The rows of a group lie close to one hidden flat surface of 12 dimensions, which passes through zero. Surfaces can cross.
In the rows, zero is written as 128.
Known rows, each followed by its group:
[169 130 169 128 191 116 119 130 171  65 142 104  95 138 139 147 140 113
  66 125 112 144 127]
X
[126 100  91 150  73 122 179  97 119 155 152 131 118  94  91  48 114 102
 182 176 134 120 143]
B
[114 169 122 136 111 125 116 126  70 171 101 140 169 134 150 147 122 146
 131 107 159 108 124]
B
[106 126 147  88 155 166 123 124 105 105 163 153 128 176 146 130  86 178
 219 126 145 110 153]
A
[128 135 124 113 101 113 142 143 148 139  93 158 130  83 114 146 127 119
 172 129 137 125 103]
B
[157 135 121 116 131 155 134 120 162 136 165  86 121 141 109  76 154 114
 115 120  69 157 135]
A
[140 127 111 140 127  77 121 115 106 175 167  45 139 140 113  62 115 101
  92 113 127 134 130]
B
[111 103 149 140 161 113 163 118 161  93 172 108  92 116 121  95 111 105
 116  84 120 148 145]
Z
[128 155 108 213  96 127 129 139 101 166 120 147 124  94 115 109 136 125
 118  87 113 178 137]
Z
[118 142 140 123 122 127 131 128 133 122 155 147 108 103 115 112  96  99
 183 100 137 156 151]
X
[ 87 112 135 103 122 102 130 130 137 135 142 108 132 167 120 125  85 126
 157  88 128 126 129]
B
[106 145 147  98 160 151 151 111  81 102 124 151 158 122 154 134 136 139
 167 131 178 100 144]
Z
[137 140 141  67 154 137  85 110 146 116 122 134 131  70 166  99 152 111
  88  72 150  92 126]
B
[150 143 123 131 170 129 136 153 140 104 117 120 145 138 108 128 160 120
 221 124 132 184 112]
A
[203 124 152 130 116 138 133  94 136  86 156 121  85 121 120  48 122 107
  83 189 127 102 154]
A
[ 90 149 146 164 108 106 135 136  65 157 158 120 131 180 127 151  64 128
 140  99 155 146 158]
B
[130 133 116 137 108 146 106 147  82 147 117 103 159 154 110  96 165 121
 140 118 142 153 142]
A
[127 158 138 176 184 109 189  99 139  99 121 175 115  49 179 143 125 122
 127  74 174 114 117]
X
[151 106 133  64 144 166 169 160  79 131  78  90 194 102 116 149 237 173
 103 233 143  79  95]
X
[138 171 135 127 142 123 107 101  89 151 150 114 141 133 162 108 109 134
  93 104 130 111 141]
B
[119 113 134 176 187 129 107 145 140  93 161 106 108 218 148 180 118 120
 129 100 157 173 141]
X
[ 90 131 112 125 154 117 128 137 140 136  79 133 167 142 145 196 160 148
 113 101 117 129  92]
X
[ 89 127 117 116 148 130 133 101 106 112  99 132 175 142 144 113 154 129
 123 123 131 113 131]
Z
[ 69 114 134 139 130  74 181 104 127 126 141 122 125  85 111 154  94  82
  88 157 105 137 141]
A
[167 147  85 173 144 141 116 121 126 141  97 175 131  49 148 118 176 133
 160 143 154 131 110]
Z
[114 136 190 125  64 131 103 147  72 130 190 106  98 179  78  87  52 112
  99 122  91 167 200]
X
[153 159  90 159 129 146  90 140 119 221 143 157 116  78 182 179 111 194
 128 100 144  94  97]
Z
[100 109 118 107 110  96 123 100 140 134 142 101 129 132 110  81 102 100
 100 131  93 125 142]
Z
[183 170 177 142 105 113 168 150 130 100  91 147 113  90  93 166 136 103
 115 180 116 155 120]
Z
[171 139 105 165 125 133 119 130 161 140 100 133 120 143 151 146 154 137
 107 109 146 116  93]
A
[120 113 149  86 140 146  96 167 110 118 119  96 146 154 128 155 166 114
 111 109 175 131 130]
Z
[171 172 103 148 159 134 142 112 142 175 143 139 123  48 160 137 146 149
 121 127 107 121 102]
B
[129 158 138 138 186 151 154 120 100 122 147 102 153 112 139 141 172 131
  93 137  94 160 139]
B
[130 136  99 181 154 179 136 181 110 195 179 122 117 131 143 164 138 201
 185  75 131 165 117]
A
[149 165 133  93 131 149 136  82 118  91  93 113 176 181 136  95 173  92
 115 148 127 121 134]
A
[170 151 115 178 133 181 164 115 130 181 210 113  86  90 160 112 134 141
  80 107 123 125 142]
A
[125  52  97 104  93 138 111 157 162 168 177  77 102 179  86 112 112 150
 147 173  94 125 123]
X
[ 77  73 172 106  79 116 185 152 115 100 155 121 102 167  78 127  70 130
 151 153 137 118 156]
X
[157 136 170 195 113 128 145 150  96 117 173 103  84 126 112  85 115 102
  73  83 159 164 170]
Z
[156 175 112 119 153 147  97  62 153 100 113 186 136 154 181  97 108 148
 175 100 125  93 125]
X
[115 121 138 119 124 104 154 131 182 109 124 133 110  87  93 139 121  89
 129 141  75 165 122]
B
[178 117 104 127 197 176 148 104 141 100 181 131 112 125 152  99 153 154
 203 187 140 123 136]
Z
[106 142 144  55 109 140 105 132 181 129 110 174 119 101 141 167 100 125
 166  78 126 106 112]
A
[160 182 170 167  84 110 126 132 110  88  54 162 134  95 103 100 155  91
  72 102 115 160 136]
Z
[142  84  89 173 125  81 102 118 164 115 106 113 115 201 126 118 111 123
 136 146 152 118 102]
A
[135 127 119  85 119 117 114 136 132 151 124 121 138 101 125  96 125 124
 181  98 167 106 112]
B
[116 130 151  60 183 185 104 165 117 165 237  72 119 105 132 116 130 161
 150  68  94 162 163]
X
[136 147 120 149 114 143 149 142 111 129  82 184 138 137 140 189 132 164
 190 162 167 110 105]
X
[116 105 164 180 155 108 187 181  89  94 137 126 112  85  88 132 132 141
 161 129 151 177 142]
A
[141 103 127 100 169 126 128 127 192  74 110 124 122 179 133 164 144 129
 158 156 121 130 101]
X
[ 91 124 130 118 135 162 175 111 153  73  69 173 159 135 121 172 174 139
 119 182  69 134 120]
B
[167 146 113 133  89 137  78 121 122 151 123 147 119 112 124  85 123 127
 134 135 117 128 134]
Z

New rows. What belongs after each?
[139 171 109 130 117 110 103 101 159 124  57 164 158 135 134 147 141 120
 123 139  81 134  96]
X
[113  93 178  87 115 123 127 170 130  95 113 114 117 155 107 169 125 134
  94 137 141 113 126]
X
[107 126 137  78  89 135 117 133  97 138 137 109 149 113  87  75 135  90
 146 137 117 146 159]
X
[107 132 180 100 164 145 144 133  97  54  91 149 154 186 155 175 137 146
 131 124 185 100 137]
X
[143 143 131 164  90 111 124 126 149 109  68 145 135 165 105 130 139 132
  87 135  74 147 109]
Z
[152 174 146 142 118  71 212  73  60 119 108  98 174 110 104  55 130  86
 116 186 143 115 136]
B
[ 92 121 143 125 132 130 193 137  91 154 155 124 129  48 132 118 127 144
 115  93 153 104 136]
X
[153 169 113 112 129 133 116  78 152 113  56 154 165 178 177 165 154 135
  85 152 128  72  90]
A
[134  98 143  71 138 124 195 155 180 104  97 137 125  67  99 168 156 139
 168 185 117 110  86]
X
[159 120  82 105 138 142  88 142 163 191 113 115 138  91 159 150 172 185
  91 125 103  84  72]
X
[147 178 179  86 106 149 131 113  90 107  98 170 143 109 141 119 115 163
 109 135 121  83 139]
X
[ 96  71 123  78 113 132 161 113 100 109 127  98 158 138 108  63 153 108
 139 160 166  86 143]
X
[141 116 124 144 141 121 120 118  98 132 149 118 123 126 130 116 117 153
  99 193 109 115 137]
A
[ 68  98 141  94 101 107 129 155 125 136 136 122 126 120 105 149 102  91
 159  98 165 139 140]
Z
[129 133 141 175 113 115 171 106 111 101 115 153 120 164 126 133  97 137
 126 162 137 115 137]
X
[128 145  75 185  42 125  87 118 107 209 148 147 114 152 110  95  72 134
 162 132  95 146 144]
X
[152 152 170 137 172 115 165 139 101  55  48 148 164 120 128 159 182 156
 110 165 133 122 102]
A
[121 138 127 156 141 153 146 130 135 126 142 153 115 134 138 172 121 152
 135 140 100 143 132]
B
[146 150 143  84  94 131  96 116 135 116 116 136 132 127 105  84 121 107
 142 139  92 139 142]
Z
[ 89 129 121 137 120 166 142 136  96 150 164 157 121 107 135 133 111 134
 183 103 153 141 158]
B
[148 140 135 194  86 152 126 155  86 181 186 117  91 190 125 141  71 175
 126 114 130 140 150]
Z
[185 187 109 185 173 153  63  77  86  98 129 115 156 230 167  90 153 120
  97 151 119 155 157]
X
[118  55 135  95 154 105 131 157 226 102 152 117  69 151 137 186  94 132
 142 106 161  98  94]
Z
[192 181 140 153 118 147 117 117  88 145 140 137 121  89 131  89 138 134
 108 151 120 136 146]
Z
[ 78 130 180  76 162 109 163 111 134  62 100 102 167 168 117 140 140 119
  78 119  76 131 134]
X
[144 121 132 114 155 116 135 126 139 132 150 123 113 127 158 117 101 155
 159  89 177  86 112]
B
[143 134 147 143 115 114 119 162 143 154 142 118  92  93 125 150 112 118
  90  86 135 139 121]
Z
[ 90 124 178  93  73 136 162 114 122 119 124 141 116  97 113 122 105 135
  32 135  73  91 152]
A
[174 155 170  74 144 131  73 123 163  66  99 162 108 116 148 124 125 107
 123 104 149 111 130]
X
[120 108 111 128 130 127 110 111 132 126 131 122 133 157 142 103 126 126
 126 117 147 109 133]
X
[ 92  91 120 103 162 130  70 127  87 139 163  86 145 141 154  91 130 133
  91  85 165 105 153]
A
[137 108  98 159  98 111 142 156 141 145 111 150 106  83 101 147 135  93
 188 156 172 150 113]
X
[130 159 141  78 129 131 113  81  99  99  78 134 183 156 138 125 148 127
  78 201  90  92 130]
A
[126 143 162 152  39 158 170 124  28 183 155 155 117 133 129  98  59 225
  88 158 123  52 159]
X
[136 121 128 118 147 138 140 115 176  85  73 142 142 126 128 155 182 136
  82 170  72 125 100]
B
[ 87  83 108 153 120  77 131 103 174 115 136 106 108 149 118  97  99  85
  96  93 122 133 128]
X
[116  98 112 146 146 106  99 177 152 154 146  59 126 174  95 161 141 128
 103 115  83 189 113]
B
[122 125 107 125 101 130  79 152 146 165 127 111 128 135 111 122 134 122
 122  95  98 159 123]
Z
[168 104  80  67 139 125 113  87 183  99  69 121 165 124 125  76 196 104
 148 197 125  87  88]
X
[132 114 151 108 169 128 102 164 115  88  92 136 145 143 133 142 148 184
 157 119 139 124 112]
A
[172 118 133 121 124  70 145 151 145 122  87 107 128 110 110 123 136 121
 148 136 174 105  82]
B
[172 141 135 148 177 138 198  81 202  73 130 113 111 171 160 127 150 132
  91 120 105 106 100]
A
[146 128 139 111 139 134 135 116 178  92 113 156 111 163 148 141 111 147
 158 114 138  99 110]
A
[ 90 166 122  49 120 114 112  59 147 148 121 127 163  91 150 146 121  68
  53 154  78  92 132]
A
[115 138 131 132 156 143 121 128  80 137 126 114 158 126 161 136 159 142
  90 104 167 109 133]
Z
[141 124 139 133 187 135  91 143 107 116 135  95 134 110 168 132 178 114
  57  78 187 125 133]
X
